Every row belongs to one group in each of 2 separate groupings. Each group adds its own fixed numbers to the row, and there is some noise. The rows also spread widely along 5 directions, which tell nothing about the answers.
In the rows, zero is written as 128.
Known rows, each followed by its group in each grouping:
[182 135 140 147 115 161 138 102 111 129 130 161 141 149 157 169  79 119
 175 138]  J459 (3)
[155 132  91  73 166 179 139 103 119 129  80 129  86 125 128 157  71  76
 126 116]  J459 (4)
[168 110 152 142 139 147 167 122 139 130 101 152 145 160 105 108  70 110
 115 143]  J56 (2)
[175 133 172 168 125 118 155 125 127 126 119 167 164 153 147 110 101 141
 142 135]  J248 (1)
[163 161 110 113 157 148 119 103 141 141  98 138  98  96 114 141  47  76
 149 122]  J248 (3)
[119 142 132 172 174 187 102 117  90 148 136 147 120 139 134 125  74  80
 138  99]  J56 (1)
[175 149 131 120 204 220 143  69 133 177 143 154 101 160 130 137  61  63
 115 109]  J56 (2)
[228 129 179 105 184 150 176  87 143 146 112 143 116 183 148 146  73  97
 106 155]  J56 (4)
[138 148 128 143 148 139  92 108 110 116 129 156 113 148 117 153  48  99
 147 121]  J56 (0)
[149 152 138 145 201 180 115  84 102 148 150 142 101 164 135 169  55  66
 132 107]  J56 (0)
[ 96 165  95 153 169 143 131 127 110 122  97 128 104 100 128 122  49  82
 122 109]  J248 (3)
[177 126 126  94 127 134 159 112 130 109  84 146 113 146 127 143  78 112
 137 134]  J459 (4)
[180 106 139 129 119 199 119 133 108 140 115 137 156 144 130 140  99  83
 165 120]  J56 (1)
[192  99 190 147 184 141 177 108 109 119 120 121 150 205 142 130  86 102
  94 155]  J56 (0)
[187 157 150 152 115 147 140 111 127 133 124 143 161 138 162 154  86 110
 171 144]  J248 (3)
[106 132 101 131 163 123 134 122 120 111  83 128  91 116 113 133  51  99
 111 121]  J459 (3)
[107 155 134 173 147  88 138 136  94  95 117 157 118 161 159 133  73 143
 130 130]  J459 (4)
[204 126 149 100 127 120 141 116 146 123  97 155 129 154 117 137  63 117
 142 157]  J56 (4)

New rows. What belongs after each?
[161  93 133 131 102 134 154 142 114 113  87 139 155 140 119 124 105 130
 143 134]  J459 (1)
[182 114 170 157 151 126 161 118 113 111 113 137 147 188 138 140  76 115
 124 151]  J56 (0)
[224 140 166 107 150 153 145  91 146 145 121 156 131 170 152 153  74 101
 142 159]  J56 (4)
[186 153 136 127 158 196 135  55 137 180 155 188 117 162 149 156  88  98
 158 114]  J459 (2)
[114 154 155 206 185 117 119 123 103 134 145 140 120 163 149 136  51 116
 119 134]  J56 (3)
[131 169 130 145 142 149 109 110 128 142 117 159 129 109 124 124  78  95
 149 104]  J248 (1)
[146 144 168 157 162  61 154 126 130 107  99 156 125 179 130 114  50 154
  97 162]  J56 (4)
[109 148 127 159 180 126 132  98  96 111 136 149 105 152 144 160  67 107
 123 105]  J459 (0)
[197 140 177 147 175 163 135  77 118 135 149 155 129 182 148 166  77  99
 142 135]  J56 (0)
[207 138 185 158 169 201 127  82 120 165 163 160 146 180 168 151 106  94
 149 121]  J56 (1)
[159 129 121 116 157 201 112 111  94 123 116 129 116 148 124 164  67  56
 152 112]  J56 (0)
[ 98 138  69 127 151 161 130 113 114 131  92 148  91 114  91 120  54  91
 127 101]  J459 (2)
[166 135 102 109 135 204 116 115  90 131 107 125 119 139 143 153  72  66
 165 117]  J56 (4)
[166 115 148 127 153 131 141 122 142 127  93 123 118 144 112 130  43 103
 111 157]  J56 (3)
[127 174 126 135 177 112 146 117 109 120 108 135  99 133 152 120  55  97
 111 115]  J248 (4)
[ 91 134 102 155 129 162 111 130  89 118 105 151 129 119 130 135  89 106
 151  96]  J459 (1)
[219 111 187 134 149 127 185 116 120 118 110 142 155 193 156 138  95 116
 119 165]  J56 (4)
[131 173  89 110 158 175 123  88 130 158 109 152  98 108 113 114  55  70
 139 100]  J248 (2)
[151 129 144 162 160 148 163 116 130 143 112 155 128 164 116  99  64 118
 100 141]  J56 (2)
[199 121 184 138 130 130 139 105 149 146 130 171 140 170 126 129  82 124
 135 155]  J56 (1)
[214 130 162 109 142 121 186 113 130 122  83 134 152 157 161 119  91 112
 131 155]  J248 (4)
[150 143 125 135 125 132 123 122 126 133  98 151 141 113 127 115  89 104
 154 115]  J248 (1)
[123 188 147 180 135  92 125 123 112 112 132 171 122 147 166 125  65 132
 150 129]  J248 (4)
[131 129 133 135 161 128 122 114 110 119 114 138 105 146  99 132  51  90
 114 128]  J56 (0)
[107 154  86 126 188 174 109  89 116 147 116 142  75 105 123 160  46  78
 127 100]  J459 (3)
[167 140 142 128 193 185 149 103  96 142 127 134 115 167 158 148  72  72
 116 119]  J56 (4)
[145 121 144 144 166 109 148 125 136 119  83 129 115 144  98 118  40 105
  96 156]  J56 (3)
[161 122 117  97 176 140 121  98 135 123  85 125  87 127  74 136  37  69
 109 134]  J56 (0)
[167 134 108  77 138 131 139 102 140 127  87 146  99 133 122 155  57 107
 138 130]  J459 (4)
[180 190 142 127 169 152 133  75 128 149 150 161 108 147 173 151  67  90
 146 125]  J248 (4)
[150 154 165 161 172 133 142 112  98 128 128 150 124 180 164 139  66 116
 119 134]  J56 (4)
[221 145 161  88 174 168 142  72 143 151 127 154 113 175 146 158  65  89
 134 142]  J56 (4)
[202 138 173 151  91 135 133 121 116 131 133 170 169 183 170 160  88 134
 186 157]  J56 (4)
[192 185 148 115 154 166 122  73 127 151 138 163 115 144 175 161  75  88
 167 119]  J248 (4)
[223 106 181 133 129 132 185 118 145 139  96 140 177 156 140 102 112 125
 122 160]  J248 (1)
[134 146 131 174 146 135 116 127 117 128 130 148 123 144 136 141  50 111
 147 131]  J56 (3)
[196 136 146 104 182 180 147  78 141 163 104 137 119 133 129 126  91  75
 121 116]  J248 (1)
[154 126 137 143 141 128 120 123 118 110 108 148 127 156 119 140  61 100
 134 134]  J56 (0)
[174 152 129 136 143 133 135 113 139 133 105 141 122 119 133 129  62  98
 148 140]  J248 (3)
[192 120 133 102 162 157 133  99 153 148  92 134 107 128 109 143  49  76
 127 148]  J56 (3)
[135 102 109 124 121 140 131 132 112 119  73 140 139 127 107 120  89 114
 136 119]  J459 (1)
[156 145 115 119 139 144 132 116 136 128  88 123 123 110 119 131  59  83
 134 130]  J248 (3)
[153 126 165 169 159 132 131 115 119 144 120 156 137 163 129 113  84 114
 115 134]  J56 (1)
[169 144 168 142 176 142 155  94 140 156 119 149 129 153 151 120  90 105
 113 131]  J248 (1)
[174 140 144 147 217 208 131  90 103 160 152 124 115 171 155 156  65  74
 121 118]  J56 (3)
[204  91 149  82 158 167 164 107 126 117  79 114 133 148 100 143  76  72
 114 146]  J56 (0)
[140 147 102 111 156 174 122 112 124 150  93 132 117  98 112 125  79  73
 136 105]  J248 (1)
[212 136 135  66 144 165 124  94 145 142 103 160 109 139 119 156  60  85
 145 145]  J56 (4)
[207 120 145 128 111 183 132  92 126 148 137 171 153 154 154 159 114 110
 177 125]  J459 (1)
[207 135 142  90 180 189 141  91 128 153 108 132 105 157 139 159  65  67
 125 142]  J56 (4)
[114 201  97 140 156 132  89  89 140 148 129 156  81  89 121 140  31  81
 152 110]  J248 (3)
[145 152  93 105 158 183 134 119  90 132  93 127 108 122 150 131  71  61
 140 100]  J248 (4)
[125 156 125 171 164 152  99 113 107 139 135 143 108 135 136 148  49  89
 143 115]  J56 (3)
[136 135 123 125 200 177 139  90 113 148 110 139  88 137 128 137  84  82
 103  90]  J459 (1)
[147 151 153 172 119 116 125 134 119 128 113 161 155 133 143 112  89 129
 150 128]  J248 (1)
[175 154 133 129 136 169 109 109 112 140 137 165 123 155 149 163  71  90
 170 125]  J56 (4)
[199 131 141  91 156 150 141 100 135 134  92 145 118 150 118 142  58  91
 130 138]  J56 (4)
